The rows of a group lie close to one hidden flat surface of 10 dimensions, which may be shifted away from zero. Surfaces can cross.
Known rows, each followed by its group:
  9  30 -32   9   7  27 -23  28  14   1  20   1 -24  18  -7  10  -6   4  -4  45  12 -31 -12 -> z_873
-53   1   7  22  33  38  37  43  11  -1 -21  20  23 -21 -37   6 -24 -11   6  -5 -13  12   6 -> z_456
-33  -2  20  -9 -13  11   9  16 -35  -9 -26 -19  66   1  10 -19   1  17  36 -37 -30  37 -22 -> z_456
 24  -5  39  -2 -30  44 -11 -20 -51 -15 -41  18 -18 -22 -15  -2 -31 -26  37  11  14  30 -22 -> z_81
-25 -23 -15  -9  30  -2   4 -14   0 -32  17  -8   8 -22 -12   1 -20   7 -13  -2  -1  -8 -11 -> z_456
 16  27  31  10  -4 -20   1   2  -6  21 -10   1  14   5  -5  12   4  14   5  -4  17  -6  37 -> z_531
  1 -11  -5 -10   4   2 -13   8 -16 -13  -2   9  16  -2  19  -8 -13   2  13 -19 -13   9  -9 -> z_651
 17   7  -7  -6   3  17 -49   3  41 -11 -33  -3 -33 -11 -41 -14 -29  27  14   4  11 -30  -2 -> z_81
-24 -18 -21   4  -7 -15  18  20 -27 -23  -6 -20  -5 -70  22  38  -8 -32  12 -14  42  64 -28 -> z_531
-25   5  -8   7  16  19   3  -2   5 -27  16   1   4  -7 -26 -11  -2 -19  10  -4 -20 -28   2 -> z_456
 -5  34  19  36 -10  -9  15  -2  21  11  -2   9  19  26 -22   3  17   1  -3   5  -8 -45  39 -> z_531
-37 -30 -29 -22  16  24  64 -19  19  10  61 -14 -33   5  23  -3 -12 -23 -19  12 -48   4  -2 -> z_873
-29 -10  -8   1  28  -6 -39  20 -18 -32   2   6   9  -5  34  17  -6 -24  -5 -20 -11  17  -5 -> z_651
 36 -18  -8 -26 -20 -12 -20  18  21  35 -16   6  -8   4 -17 -57  58   4  11 -35 -12   6 -27 -> z_651
 11  21 -46  -1  -7 -26  -3  30 -11  -6  16 -14  27  -7  23  14  16  35   5  11  30   0 -24 -> z_651
 25  43   6  18  -8  -2   3  27  11  28  -4  11  19  23  -8   3  17  11   5  10  17 -34  21 -> z_873
-12  23  11 -32  13  24  26   8  -6  12  22 -12  46  26  -3  -9 -17  42  17  -4 -33 -14   8 -> z_456
  4  -6  20   5  -3  -3   5  -5 -23  10  25  15 -45 -31  -3   7  22 -84   6 -11   3  17  34 -> z_81
 -1  10  -5 -13   1 -51  -2 -52 -19 -35  41 -41  27  -7  33  25  -1  25 -10   1  25  -9   6 -> z_456
-14  28 -41  10 -18  49  -6  28  14  -8   5 -12 -11  28 -20 -17   5   9  14  36 -11 -29 -50 -> z_873
 -3   3  11   5 -32 -14  24 -50  -7  -7   8 -16 -38  -7  14  53  -4 -28 -41  36  48  21 -13 -> z_456
 -5  10  -7  -8   2  -4  -9  27   6   3  -9  11  28   9  -5  -5  19   0  -2 -17  -2 -10 -19 -> z_651
 -7  -9  19  -2   1 -31  -9  -8  -5  -4 -22  -5  15   5  16  27  13   0 -29 -10  22  31  -3 -> z_531
 -5  31 -17 -45  24 -19  -9 -17   1 -16  65 -35  37  17  19  16 -15  45 -12  12   8 -43   8 -> z_456
  2   5 -15  34 -27  -9  16   8 -19  11  10 -11   6  12 -12 -20  48  -3  12  15  -3  -1  -5 -> z_81
  6  13  19   5 -15  -9 -15  34 -11  26 -20 -17   3  19   7  12  30   7  -2   0  12  37  -8 -> z_81
-11  26  12 -38   4   7 -17   4  34  11  18 -41  -5   7 -41 -14   7  14  11 -18 -14 -29  16 -> z_873
  2 -20  26 -14 -13   6  25  24 -20  21 -30  26  48 -14 -40 -38  38 -16   7 -34  -6  23 -32 -> z_81
 35  22   9   3   0  10  -8  -7  -2  25  -2  -5   8  26 -26 -29  -1  54  27  12  -5 -29  23 -> z_531
-18 -15 -14  40  18 -18 -24  -7  27 -15   6 -29 -21  -2 -18 -16  12  20   9  -3 -13 -13  42 -> z_651
 16 -11 -20   9  -7   1   1  -4 -30 -11  -9  19  30  -2  -1 -19  -1  22   4  13   9  -3 -38 -> z_873
 10  -2 -13  17  -5 -38   2   4   7   1   5 -17 -17 -28  15  22   9   3   3  -2  29  15  25 -> z_456
 14 -40  10 -19  10 -46  38 -33  -3  10  20   7  22 -19  12 -21  17   1  -7 -42 -20   4  29 -> z_873
-40  -1  26 -10  39  19  69 -31  18  10  39   7  19  -3 -39  -6 -23   6  -8   1 -31 -30  48 -> z_456
-12   4   3   4 -10   3  23  13  18  22   5  15 -14  11   3  -1  23 -51  -6 -20 -24  -1  14 -> z_873
 12   8  10 -29  -8   4 -31  -4 -42  -9  17 -20  -8  -7  28   4  -6  -5  24  -9  -1  20  -3 -> z_81
-59  -2 -25  56  16  24 -16  39 -22 -35  -6 -25 -26 -11  20  41 -21 -28   5  31   0  39  -4 -> z_651
  8 -39  38 -60  17 -34 -10 -15 -25   6 -14   1  30 -27  26   2  -8  11 -17 -45  10  55 -10 -> z_873
 35 -24  25 -27   6 -32 -25  20   2  49  -4  -6 -24  -8   1 -20  42  -7  -5 -28   2  35  20 -> z_81
-18   6 -57  11 -11   1  -6  17  22 -24   4 -27  -3  -3  -7  -2   6  13  11  11   0 -15 -34 -> z_456
  3 -11 -50 -16  -2 -26  -6   6  43   5  16 -36 -34 -13   5   7  14  18 -19  -4  18  -1 -14 -> z_456
 28 -11 -46  -7  10 -30  -2  23   2  15  17 -30   7 -12   6 -16  12  65  17   3  21   7  -8 -> z_651
  1  -6 -11   6  14 -15 -22  24  11  -9   1  11  -4  -6   7   1  19 -20  -8 -12   2  -7   2 -> z_651
  3  -3 -14 -14   3  20 -31   1   3   0  -1 -25 -17  25   5 -19 -11  45   5  22 -17   5 -18 -> z_81
  4 -19  -8  20 -27   0   7 -36  -4  -9  -8   7 -11  14 -13 -22  19  -6  -6  15  -6 -13 -23 -> z_531
-54  -6 -28   2  44  10 -41  34  22 -28   4 -48 -33  -5 -11  31 -11  21 -27  31  21  26 -23 -> z_531
  4   6 -17  -6  -2  -5   3  35  25  32 -11 -27 -29 -10 -26  12  13  25  -9  19  35  24 -17 -> z_873
 11   5  -6  13  -6 -28  19 -18   8  -8 -21  12  14 -20 -19  31  -9  18 -26  20  62  -6 -19 -> z_531
 -4  21 -29  13 -40 -39  14  13  -1  -8   1 -36  24 -22  14  16  31  -3  23 -26  21  10  -4 -> z_531
-37 -12  37  16  28  23 -15  64   6  24 -56  28  -5   8 -24  21  16 -35 -42  10  17  61 -24 -> z_651
-17  22  -7  14  30  18  18  43   4   5 -15  22  42  12 -30  12  -7  26 -14  32  29 -19 -20 -> z_651
-30  20  12  18  20  55 -18  26  32   3 -17 -10 -13  30 -62 -15 -15  31   8  31 -16 -21  -1 -> z_531
-17 -30 -25  21 -31  21   3  -6  46 -13 -64  -7  -3  10 -26 -33 -10  34  13 -14 -24   7 -52 -> z_81
 16  19   2 -11 -11   9 -11   9 -10   5  -5   0  27  21  -9 -24   6  32  21   3  -3 -19 -12 -> z_873
 24  14  31   4 -24 -16 -10   2 -32  11 -26  30  24  15  12  23  21 -12 -25   9  38  20 -27 -> z_651
-19 -28   1   8  18  -9  -6 -18   0 -21   2  -1 -13 -15  -2   7  -3 -28 -21  -6  -7  16   8 -> z_531
 -7 -44  -5  -4 -44  21  19 -24 -23 -12 -34  -2  16   0  -9 -62  14   1  35 -26 -49  25 -58 -> z_81
-10  39  14  18 -15  40  22  45  16  24 -41  -4 -11 -15 -60  16 -16   3  32  17  32  10   0 -> z_531
 37  14   4  24  -7 -15 -45  -4   2 -11 -32  -5 -16 -10 -10  16 -16  31  12  16  46 -10   8 -> z_81
 48   6   0 -44  25  -4 -74 -13 -32 -28  16   8  18   8  20 -17 -19  38   3   6   8 -32 -14 -> z_873
 42 -10 -11  10 -24  17 -30 -13 -12  11   0 -11 -42  15 -19 -55  24  22  33  20 -11  -7  -6 -> z_81
  6  26   9 -27  19 -19 -34  13  -1  -9   6 -10  25   2   2  16   1  25  -7 -10  23 -13   3 -> z_873
  1 -38 -26  20  21 -28   9 -47  11 -43  10  19 -19 -34 -20  19 -15  -8 -39  30  41 -20 -20 -> z_531
-24 -20  14  24  54 -19 -64  15  16 -11 -14  -2  -4  26 -31 -13  35  22 -49  12  -2  -1  15 -> z_651
-29   0   0 -59  -3  78  32  38  15  37 -24  -1  -2  35  -9  -4 -33  24 -18  22 -25  41 -80 -> z_456

New rows. What belongs after each?
-18  39   0  17  14  24  -4  41  20   5 -12 -18  -8 -13 -47  16 -15  10  15  16  26 -10  20 -> z_531
-27 -23   6 -13  25  27 -10  47  11  16 -36  10  22  12 -24 -26   6  20  -4 -15 -27  35 -38 -> z_651
-11  -1  14 -37  61 -35 -62  58  30   1 -13  40  63  30 -22 -12  55   7 -61 -27  11 -25 -22 -> z_651
-27 -18  43 -72  -6  17 -33 -35 -29 -37   7 -15  21   6  14 -15   1 -31  -7 -45 -31  14 -42 -> z_456
 31 -39 -28 -17  12  -9 -66  11 -15  -6   8  -9 -13  18   7 -52  35  34  -7   4 -16   9 -34 -> z_651
 -8  -1 -52  -2  13  37  13  12 -25 -45  34 -22   4 -54 -25 -20 -47  32  64  18   2 -17 -25 -> z_531
  8  26  16  -2 -11  17 -26  15 -53   9  13 -26 -13  29  38  24  -8  26   8  41  14  39  -8 -> z_81
-33  20  -5  25 -20  10  53  37  18  24 -20 -15  16   5 -21  23  21  -8  -3  10  15  18 -20 -> z_873
 -2   1  -1 -16  27 -19 -18   2  -6 -16  15 -17  38  -6   6  -7 -14  37  19 -17  -9 -10  18 -> z_531
 -4  -1  46 -23   0 -28   9  10 -22  23 -19  22  44   1  48  25  12 -27 -15 -52  -9  39  13 -> z_873
 -5 -18  11   4   2   5  16  10  -4  16 -10  12  -5  -4 -14 -10  21 -15  -6   4  -1  15  -8 -> z_81
-14 -20  -7  20  -2   6  46  -3 -21  -3  28  15   3 -13 -12 -16  32 -50  -2   7 -11   0  -5 -> z_81
-24  23   8 -17  16  12  -8  41   9   0 -17 -13  33  14  -5  23  -7  20 -15   1  12  14 -23 -> z_81
-23  18   4   5  11   9 -20  27 -10 -24   5   7  13 -13   2   9   2 -37  13 -18   0  -2   4 -> z_456
 -7  -2  21   3 -25  12  21  -2 -17  16  -5 -11  11   5  -6 -19   7  -1  27 -17 -23  17   9 -> z_456
  4   6 -27  55 -35 -16  -1  -8  10  -4 -21 -20  -6   5  -6   1  17  20   8  16   7   0  -8 -> z_81
-25   6 -44  -5  13   6  -2   0   5 -39  37 -13   8   6   8   2   0   8  -5  11 -10 -37 -28 -> z_873
 -3   9 -31  55 -27   6  11 -14  -1 -22  -9  -7 -11   0 -15  -2   3   8  12  35   8 -20 -13 -> z_81
-26 -31  10 -10   4  27   1   0 -45 -19   8  -7  -1 -17  24 -27  -4 -32  36 -36 -57  42   5 -> z_531
 13  11  -8 -19 -21   5 -68  -9  40 -18 -20 -32 -46 -10  -3 -20 -13  11  36 -33 -13 -13   7 -> z_81
 42   4   4 -38  26  -7 -55  16   5  21  10 -15 -14   9 -12 -23   7  47  -2   7  12 -10  13 -> z_81
 -1  15 -18   4   6  27 -10   1  -4 -12  29  15 -13  25  10  -5  -7 -16   0  24 -19 -38  -9 -> z_873
-31 -33 -20  37  17  40 -38   4  -2 -34   0  -9 -53  -2  -6 -37  -3 -24  22   6 -52  13   2 -> z_651
 -2  -7  16 -25   4  15 -26  18  13  10 -47 -25   2  12 -26   6 -14  59 -21  19  30  41 -54 -> z_531
 12   4 -39 -22  38  -2 -16  21  -4 -20  20  34  36  -6   7 -18  -9  11  -1   1   0 -53 -16 -> z_651
-31  32  18 -60  42   1 -30  22   8 -10  61 -17 -25 -31  21  41  -8 -81 -10 -42  -4  -5  52 -> z_81
 33  27 -34   7 -27 -21  10  44 -12  20   6  21  -5 -20  16  39  30 -37  -6  21  68   3 -25 -> z_651
-38   7  -2 -17  11  34  22  20 -10   2  34  -1  16   9 -18 -18  24 -28   7  -2 -37 -10 -15 -> z_81
-20   5 -32   9   3  21  22  -7   1 -26  29  -6   4   6 -18  -4 -11  10   4  31  -7 -33 -23 -> z_873
  4  28  26  -7  10  17   1  26 -31   3   1  32  27 -14 -53   3   8 -25  10   8  27 -22  -1 -> z_81
 -9 -24  25 -23  -6  16   4  15   3  11 -65  18  38  -3 -27 -12  -9  19  -4 -23   2  41 -51 -> z_81
 -3  -7   5  10   3 -42  -7 -11   0  -5   6  -5   4  -8  24  18  19 -12 -20 -18   8   7  28 -> z_531
 41   5 -24   6   6  21  -1   6 -27  12  21  32  -8  27  28 -16 -12  22   0  47  -7 -21  -9 -> z_873
 35 -50 -26  44 -17 -19  -4 -36  23  19  10  -3 -99 -10   8 -29  22 -18  -1  17 -12  12  35 -> z_81
 22 -22   7 -21  17   7  -5 -30 -28 -16  36  19 -30 -32  -4 -16  -8 -35  10  -5  -2  -4  20 -> z_81
-23   3   3  35  -3  25  11  30  -1  34 -14 -10 -37  36  21  36  -1  -1 -37  52   4  57 -12 -> z_81
 -5  27  23 -29  35   3 -19  35   8   5   7  16  21 -16 -31  16   3 -11 -15 -12  26 -16  11 -> z_81
 -4 -26  -4  13  -6  -3  14 -23  -1 -14  -2  -8 -13 -20 -16 -19   6  -6  16 -13 -16   9   8 -> z_456
 -7 -30  -5  22  -2  18  23 -49 -27 -50  10  41  14 -16 -25 -38  -6 -35   9   2 -25 -37 -20 -> z_873
 22  22 -15  34 -28 -26 -23   2 -12   5  -3 -15   2  -1 -22 -15  40  19  25   9  25 -24  14 -> z_81
 17  -2 -19  16 -14 -17  -9  -1 -20 -12  12  -9 -29 -27  39  22  -5 -24  14  -1  23  18  12 -> z_651
 16 -60   1   1  -4  16  16 -16 -13  28 -14   8 -44   6  10 -38  10  10 -10  12 -27  48 -20 -> z_81
-11 -13 -14 -14  -6 -26   8 -11  22 -23 -17 -13  36 -14 -18   6   0  30 -17 -11  28  -1 -49 -> z_531
-22 -10  18  35  28  13 -16  11 -32  -1   9   5 -40   0  17  29  -6 -40 -16  31   1  37  33 -> z_531
-10  -6 -27  -7  15  -1 -14  11  61   6  29  -7 -40 -11 -36 -32  31 -28   0 -16 -25 -45  32 -> z_81
  8  40   7  -7  22  38 -26  55 -42  -5   5  27  37  11   9   2 -23  10  28  11   0  -9  -3 -> z_456
-10 -30 -10 -13  45  17 -41  44 -30 -20  -3  16   1  -8  33   5 -17  -3 -13   6  -3  36 -30 -> z_651
 31   5  11   2  23 -27  29  -5  -7  24   7  11  22  -6 -12   8 -12  43 -13  22  34  -7  33 -> z_873
  6 -52   5 -10 -10 -13   9 -42 -11 -37 -41  18  11 -52   8  -3 -34  -9  15 -41  11  32 -22 -> z_81
 44   3 -12  -2 -13 -26  -2  26  24  55   7   4 -15  24  26 -30  42  14  11 -23 -23 -11  34 -> z_873
 19   1  26 -43  42 -22 -41  -5 -17  -5  17  14  -9 -11  30  33 -26 -13 -31   1  30   4  19 -> z_873
 -2 -24  15 -38  -2 -28 -18 -18  -1 -12   3   2  21 -10  16 -23  20 -25   0 -62 -28   3   3 -> z_873
  1   3  -7  37 -31  -8  21 -31 -41 -21   5   8  19  18  18  -2   7   0   0  29   2  -8 -23 -> z_531
 33 -29  23  11 -11  18   9 -32 -50 -10 -29  30 -16 -16  -3 -10 -25  -6  11  21  17  26 -18 -> z_81
 64 -12   2 -24  23 -20 -38 -12   1  17   5   1 -18 -20 -37 -34  -2  53   9  13  32 -26  23 -> z_873
 13  18 -14  10  13  -8 -17  -6  23   3  15 -14 -16   2 -29 -22   2  38  14  16   1 -44  32 -> z_531
-23 -20 -31   6  11 -19  66 -42 -10 -24  57  10  46   4  21 -16   0   2  -4  -8 -45 -40   9 -> z_873
 14 -27   6 -14  13  21   8  18  -4  26 -33  17  31  24 -37 -38   3  61 -13  17  -3  14 -50 -> z_81
 13 -51  16 -34  -8   4  43   7  13  61 -17 -11 -35 -12  -7 -25  12   9  -2 -13 -15  64  -7 -> z_873
 50 -57  -5  18  -1 -25  35 -70 -65 -34  15  36   7 -59  -4 -38  -9 -14  27  -1  14   0   3 -> z_81
-11  -9  -7  10   8 -12  18 -20  -9 -27  19  25  16  -9   8  -3   8 -39 -10 -16 -14 -24   8 -> z_873
-20  23 -12   6  18   8  -7  21   0   4  23 -26 -17  21  24  31  -5   8 -20  39   8  11   5 -> z_81
 47 -34 -11  -3  21  -8 -53 -17  -9  12  16 -27 -78  -4   0 -34   6  34   6  22   2  18  22 -> z_531
 -5  12  -4 -17 -37  35  -4  34 -21  11 -28 -43  22   1  -5 -23   6  39  55 -14 -18  41 -49 -> z_531
 14   4  -1  23 -34 -21  -9 -20 -53 -29 -11 -13  30 -20  27  10  -5  13  32  -4  25  18 -18 -> z_81
-26  -1 -44  34  25  -5 -59   0  -2 -67  36   1 -21  -2  22  -7   6 -40   3   1 -30 -42  15 -> z_651
 -5 -11  12   3  24  -1  18  13   3  23  16  20 -20 -23 -25   6  22 -60 -22  -7   8   2  27 -> z_81
 13  45  -4 -10 -41   2 -51  -1 -40 -36   0 -51  19   8  35  13 -12  22  44  -8   8   6 -12 -> z_81
  4 -19  15  -4 -10  17  23 -28 -31 -19  -8  26  39   1 -12 -37  -2   2  17  -9 -26  -6 -26 -> z_873
  5 -15  33 -27   9  -2 -14 -16 -52 -26 -16  32  42  -1  21  -5 -15 -10  -2 -20  -4  21 -27 -> z_873
-41 -25  -6 -41  12   0  67   1   2  23  23 -44  14  -6  11  21 -11  31 -27   1  -1  60 -25 -> z_873
 31 -15 -42  -1  93  -3 -35   5 -25 -44  52  31  20 -36 -20 -28 -48  51  20  27   6 -62  45 -> z_456
